There are 3 ways to turn a row about zero (a turn may also mirror it). The second row of each pair is the first, turned, with some noise. The first 27 pairs use one turn. New pairs use 2 turns, one after the other, and a turn may come again.
(in the rows, 100 means zero)
Known pairs, each followed by its turns in order:
144 108  82  93 119 181  99  67
 43  69  86 139 130  80  59  60 : k_830

 83 108  83  70  66  97  95  99
109 116  80 112 116  85 137 103 : k_830

 63  80 133 112  30 118 109  50
 91  59 118 182  66 108 125 112 : k_29

140 135 126  80 113 102 101  90
 88 129  77  97 133  83  65  94 : k_824

 81  27 149 118  89 104 138 109
 77  83  94  43  88 168 136  86 : k_824

 83  62 134 111  67 102  82 101
111 105 130 137  82 115 124 130 : k_29

142  77  88  74 123  85  99 101
119 106  73  74 115  91  75 137 : k_29

 92 118  68  57  93 119  75 124
 95 129  90 128 140  68 102 124 : k_830

 87  64 110 120 120  92  91 114
125 100 135  85  82  94  82  96 : k_830

107  93 110  71  79 148  98  99
 56  64  91  94 106  89  87 101 : k_824

 68  89  40 107  56  65 118 127
169 127  52 108  85  80 118 114 : k_830

 62  87  90  64  81  99 104 102
 83  84 139 112  93  81  76 112 : k_29

125  85  86  97  91 112 125  94
 87  84  92 119 124 120 105  91 : k_824

113 114 113  99 105 117  96  82
 84 107  91 104 100  93  78  85 : k_824

123  86 130  86 115 101  90  79
 93 117  69 111  90 107  95 131 : k_29

 59 112 103 114  77 113  86  68
108 105  89  68 128  98 124  62 : k_830

 78  78  59  95  77 142  81 110
 80  48 128 125  77  91 110 114 : k_824

122  99 115  80  51 118 118 105
 74 121  86 131  77 100 131  82 : k_830

105 101  87 109 113  95  99 103
106 103  96  88 116 105  98  93 : k_29

138  80 156 114  85 106  86 122
 72 112 127  48 131 120  81  89 : k_824

 54  80  77  85 118 164 117  99
 52 104 126 124 138  45 114  96 : k_29

 94 104 116 104  81 111 138  74
102  84  85 139  84  80 100  83 : k_29

107 103 134 118 118  77 145 106
107  87 111  98  71 157  95 104 : k_830

 87  82 110  96 107  65 131 102
125 105  78  81 102 127 126 105 : k_824

 85 138  97  83 137 119 131  91
 81 129  53 125  85  80 109 107 : k_824

 89 111  73 145  90 112  97 106
114 113  68  79 100  93  72  79 : k_830

117 135  39 127  77  94 132  75
114  35  80  87 125  99  99  51 : k_29

New pairs, each followed by its turns in order:
115 106  81 120 116  44 104  91
 48  88  79 101  89 114  67 106 : k_824 k_830

111 127  96  69 129  71  82  90
 82 112 108  87  91 117 129 146 : k_830 k_824

103  84 128 124  97 132  64  94
 74 115  86 110 104  93 151  91 : k_29 k_824

 98  77 124  87 115  94 145  88
119  91  98  76 107 147 108  86 : k_29 k_29

 82  82 109  77 110  97  79 116
 86 105 118  88  87 132 100 117 : k_830 k_830

 86 132 143  87 113 117 100 127
122  88  82  89 100  52 118  70 : k_29 k_824

116 102  81 118  72  80 106 117
 87 130  79  94 109 128  92  92 : k_824 k_824

 85  92  90 120  81  93  95 114
 81 107  88  86 107 117  91  89 : k_29 k_824

 88  75 132  91  58 112  96 111
 99  83  79 126  66 100  90  67 : k_830 k_29

 98 104 109 120  53 141  91  90
126  81  73  74  68 123  93  85 : k_824 k_824

102 122 135 129  94 122 121  68
126  81  52  93  90 100  92  67 : k_29 k_830

 84 152  91  92 114  95  91 103
129  88 100  78  89 131  81  74 : k_824 k_29

 99 144 138 117  98  82 111 113
 82  88  77  83  82 106  56  76 : k_824 k_29

123  90  97 136  58 109 117  65
122  71  64 109 101  69 135  76 : k_830 k_830

106  61 138 103 137  62  99  95
 55  85  90  62  84  70 127 112 : k_824 k_29

 86  55 106  66 104  98  82 136
106 145 106  57 129  95 104  77 : k_830 k_824

124  82 107  84  94 107 102 102
115  97 115 121  94 114 106  87 : k_830 k_29

 95  89  95  92 104 102  93 100
104 101 111  98  99  98 109 109 : k_824 k_29

 95  77 102 138  84  97  95 103
 77  91 115 110 100 116 118  71 : k_824 k_830

 84 103 124 144 132  66 146 113
 43 123 108 136 101  66  96  67 : k_830 k_830

100 122 120 115 101 104  50 108
 64  82  74 104  92  73 121  95 : k_29 k_824

139 105 100  98 140  76 120  94
115 140 125 107  85  68  89  80 : k_830 k_830

 93 113  56  77 127 115 134  96
105 113 136 130  97 109 148  87 : k_824 k_824

111 130  96  72 131 115 124 114
107 117 114  84 112  98  50  82 : k_830 k_830

101  44  87 101  91  86 123 125
 96 110 124 147  96 115  76  70 : k_824 k_830

 74  71 124  78  50 128  97 130
 79  84  63  74 102 162 115  92 : k_830 k_830

 80 106  76 116  84  72 134  79
 93  78  75 141  82  77  85  94 : k_830 k_830

103 138 115 116  85 143  87 113
109 108  83 120  59  59  90  99 : k_830 k_824

 97 136 113 123  99 105 113 111
 97  75  76 103 106 105 123  80 : k_29 k_830

 86 157 113  93 121  95  79 109
101 111  72  73 100 110 119 150 : k_824 k_830

128  66  80  99 110 140  71  99
104 132 138  70 105  85  90  65 : k_824 k_830

 70 143  97  80 148  77  73 134
 21  96 103 103  64 113  87 103 : k_29 k_29

 92  83 106 129  68 102  89 117
 89  89 129 112  91 119 129  85 : k_824 k_830

 91 110 100 110  56  93  80  89
 89  69 120  95  78  95 126 106 : k_824 k_830

 95 100 122 129  84  88 114 121
 87 101  79 113  81  76  78  92 : k_824 k_29

 90 121  97 112  87 122  95 119
119  98 107  84  94 124 123 106 : k_824 k_830

134 121 104  69 132 122 103 106
 87  73 126  74 102 100  59  92 : k_29 k_29

